Each new row is followed by what is left after taking away its nearest point in the smallest flat space through zero that holds the last named rows.

Z_223 (5 x 13):
[[ -7  23 -29  -6 -24  -4 -45 -12  31  43  22 -99   2]
 [ 20 -14 -45 -26 -59 -59  52  33  33  27 -16 -65 -35]
 [ 40  20  36 -75 -41 -44 -11  21   6  58 -30 -73  -1]
 [ 60  45 -18 -65 -53 -61   0  35   6  33 -28 -89   4]
 [  4  12  21 -44   8 -29   2  73 -37  61  -8 -36  41]]
New rows:
[ 45  18 -34  34 -29 -49 -34  13   0  31  -3  39  12]
[ 25  -4 -11  38 -23 -36 -38   1   7  46   2  45   3]
[ 44  21  -9 -54  39  30  37  30   7  25  -7   1 -23]
[ 26  15 -18 -32  44  48  24   7  20  19   8   0 -29]
[-53  -1 -53  10  53 -18 -41 -36 -46  45  -8  33   0]
[-22   1 -47 -16  24 -42 -24 -42 -34  38 -32  27 -21]

Z_193 (5 x 13):
[[-52  -1 -60  16 -48  26 -11  69 -26  18  51  59  72]
 [-63  23 -15  52  35  56 -27   5  17  47 -20  44 -17]
 [-60  54  -8  14 -15  29 -58  78   1  85  -8 114 -16]
 [-21  56   5  54 -52  28  16  22  23  13 108  38 -13]
 [ -7  57 -19  14 -47  29 -51  -4  38  39  66  32 -52]]
New rows:
[ 16 -19  -4 -37  37 -25 -19 -52  11  -6   1  12  36]
[  3   1   9 -16  30 -17  -9 -35  15   4  23  35  32]
[ 35   3  23  52 -34  10  10   9  23 -16  33 -44 -22]
[ 19 -13   6  32 -19   9 -14  31   6   2 -15 -24  -4]
[ 22  19  49 -51 -53   4  31  45 -24  79  -8  30 -73]
[ -1 -25  -2 -21 -29  40  45   3 -26  47  -5 -19 -30]
[  6  -6 -33 -13 -32  -7   1  10 -10 -79 -74 -22  30]
[ -5  34 -12  16 -37   9  -1  12  12 -58 -46   2  -6]

Z_648 (5 x 13):
[[  32   30  -51  -67    7   30   36   40  -16   40    2   -2   -5]
 [  51   47  -63  -11  -20   69   12   16  -13  -22   -2  -81  -30]
 [  30   54   -1  -40  -44   22   56   84   20  -10  -13 -114  -44]
 [  91   39  -44  -42  -24   47   27   39  -21   -5  -32  -93  -59]
 [  84   33  -77    1  -56   30  -56   45  -45   17  -10 -105  -77]]
New rows:
[ 32  37  10  -2   1 -35   8  29  13  38 -11  -4  26]
[ 29  35   3  22   7 -18  -2  -1  13  15  -7  -3  34]
[-32  40  24 -49 -14 -52  40 -43  11 -19 -30  30 -40]
[-31  50 -16 -29 -26 -33   4 -46  -3 -16 -12  17 -44]
[-16 -54   9  21 -51 -23  33  17  50  15 -42 -10 -17]
[ -8 -45 -35  18 -37  11  26  -3  35  18 -30   7  -4]
[ 41  26  39  30  -5 -13 -23 -23  29 -46 -33  14  -3]
[ 24  44   6   4  -7  -6 -19   8  25 -11  -9  27   9]

Z_834 (5 x 13):
[[  97  -37   51   76  -36  -28   21   -7   -2    8   20   -4   34]
 [   9  -32   47   49  -61  -23   -9   38   22  -56   53 -106   47]
 [  30   -8   25   14  -81   68    5   35   61   -2  -57   -9   35]
 [  55    7    0   38  -13  -11   -2   41  -20   -4  -26  -16  102]
 [  40    3    1   11    1   45   -3  -12   -2  -22  -19  -68    2]]
New rows:
[ -9 -35 -51 -19  18   4  13 -11  18 -17  51  28  49]
[  9 -39 -44 -15  10  27  17 -22  27 -18  41  16  35]
[ 13  -6 -55  -3  -3  47  49  24  35  22 -36  27  44]
[ -1 -22 -42   6  12  11  47   4  22   5  20  -4  11]
[ 19  20 -24 -17 -11  -9   7  -9  -2 -93 -21  28 -25]
[ 24  15 -17  -8 -18 -21   9  -4  -2 -92 -14  33 -16]
[-33 -27  36   5  80 -61  45 -43 -11  -9 -35 -16  11]
[-35 -29  45   2  42 -28  46 -26  22 -10 -60 -16  19]

Z_797 (5 x 13):
[[ 44 -13  -9  15   8 -18 -60 -40  -3  17   8  44 -59]
 [ 47  22  16  93 -47  25  -4  16 -30  31  26 -19 -40]
 [ -8 -17  -9  -7  36  55 -60  57 -44  19 102  49 -65]
 [-19  -8 -11 -26 -37 -42 -55 -14  52 -46  38 -14 -26]
 [ 14  39   5 -19  16  -8 -35  21  20 -20  -2  11 -21]]
New rows:
[ 29  -3  35 -50 -49 -19  49   6  35  27  41 -15 -25]
[ 39  -2  35 -56 -24 -12  50   4  23  39  28   5 -26]
[-13 -44 -26   8 -18 -46 -19  19 -23  43  41 -11 -40]
[ -5  -5 -15  -7   3 -49   3  32 -12  34  -7 -16 -14]
[-28  17 -26 -24  13  -6 -42  -7  39   1  34 -14  14]
[ -7  19 -20   8  14   7 -17 -14  16  27  12 -14  20]
[-37  47 -47 -40 -46 -35 -52 -33 -31 -16  -8  35  52]
[-25  53 -40  -8 -48  -9 -37 -16 -59   6   0  33  48]

Z_941 (5 x 13):
[[ 21   5  10  24 -45  16 -83  23  -5 -85 -28 -17   9]
 [  5  33 -43 -77 -77 -57 -29 -43 -19   4  -7 -23 -23]
 [ 25  20  25  23 -47  15 -73  11  27  16 -39 -32  18]
 [ 34  54  12 -45   8   5 -17 -28   2 -87  -2 -42 -50]
 [-37  87 -19  25 -10 -22  20 -34  46 -92  -8 -43  49]]
New rows:
[-32 -69 -38 -31   4 -19  -8 -11   1 -21 -33 -52  46]
[-14 -63 -14 -33  30   0  -4 -11  12  -8 -34 -62  28]
[ 29  74  39   7   3  22   4 -13 -55 -30   1 -65   1]
[  7  29  18  17  -8   9  16   3 -76  11  10 -29  20]
[-40   9  -1  24  -3  -6 -33 -11 -39  22 -35 -40 -25]
[-45   4  -1  26  18  -3 -13 -10 -42  10 -25 -32 -28]
[  3 -49 -42 -24 -49  24  78   2  23  11   5 -60  31]
[ 24 -54 -23 -20 -42  45  55  14  20 -11  -1 -65  16]
[-24  14 -12  53  -1  38  36  11 -20  21  -4  37 -47]
[-17  34 -17  38 -27  28  14   0 -17   8 -14  20 -51]

Z_409 (5 x 13):
[[ 45 -21 -24   2  17  26 -22  13   4   8   9 -57 -36]
 [-57 -35 -30  -9  35 -13  -5 -41 -74 -26 -47 -85 -25]
 [ 21 -23 -62 -44  56  -7  21  27 -14   1   4  86  11]
 [-18 -37  23   7 -37  24 -32 -24 -54 -38  67 -37   8]
 [  3  53  -9 -16 -27 -13  36  13 -24 -60   3  39 -18]]
New rows:
[-39  -4 -35  -8 -45  37 -20   7   3 -45  41 -49 -16]
[-43   1 -40 -12 -19  20  -6  14  36  -8   8  -8   3]
[-19  15  -8  52 -47 -50   6  44  22  47  42 -26   2]
[-25   0 -40  32 -22 -55  14  44  -9  31  36 -17  -4]
[ 14 -14 -35 -18 -44 -53 -30 -28   2  15 -17  36  -3]
[ 20 -14 -31 -12 -51 -46 -37 -29   2  12 -13  13 -13]

Z_443 (5 x 13):
[[-64   2  59 -52 -71  -5  27 -27  79  53  10 -10  19]
 [-26 -45 -34   6  -9  51  12  88 -54 -10   7   1 -38]
 [-24 -10 -66  37 -33   5 -47 -31  23  24 -11  24 -26]
 [ 45   7 -36  -7  34 -44 -19  33   8  31   4  19 -17]
 [  5 -12 -63  37 -26  -2  -9  19  43  17  19 -26  -3]]
New rows:
[-64  40 -38 -34 -18 -60 -10   5   6 -53 -16 -30  29]
[-60  36 -42 -38  -7 -59 -12  20 -11 -54 -19 -20  19]
[ 32   9 -29  -1  25 -36  61   0  55  37 -96  -9  33]
[   1   -9  -26    6   14    4   61    4   16   16 -106    0   19]
[ 67 -16  28  27  25 -11 -12  25  -9  50 -86   0  -8]
[ 35 -25  34  37  -9  15   0  13   4  42 -81 -19   1]

Z_772 (5 x 13):
[[-59  14  -4 -11 -47  -1  51 -38  57  42 -11 -43 -45]
 [-11  -1 -65  -7  37   7  31  16  22  48   9  53 -19]
 [-28 -24 -18 -38  29 -54  24 -41  -4  12 -29 -73 -10]
 [ -9 -71 -39   1   1  12  23 -69  40  12 -28 -29   0]
 [-18 -22  -8 -15 -28  62  -9 -32  32   2  25 -11 -18]]
New rows:
[ 20  30  -6  27 -38  29 -22  47   3 -36 -35   4 -37]
[ 12   7 -33   4  -8  14 -14  28   1 -27 -42 -17 -40]
[-13 -34  69  18  -5  68   2   6  -3   4  24 -25 -29]
[ -7 -32  45  22  32  23  23  20 -14  21   3 -11 -23]
[-29  -2 -51  51  34 -11 -12 -49 -16   6  34 -45 -21]
[-18  21 -29  72  16  -7 -18 -26 -20  -2  38 -23 -15]
[-33 -46  -8 -23  51 -18  31  39  82 -14  20  -5 -48]
[-10 -39  31   0  31 -18   9  49  65 -45  16  -3 -27]
[ 37 -11 -60 -44  50  16  31  16  18 -36  20 -36  45]
[ 30  23 -24 -16   2  14  44  26  34 -35  13 -32  39]
[ 41  -7   8  41  45 -18   6 -49   9 -30  -7 -38 -12]
[ 27  25   5  31  38   3   7 -24  15 -15  20 -15 -32]
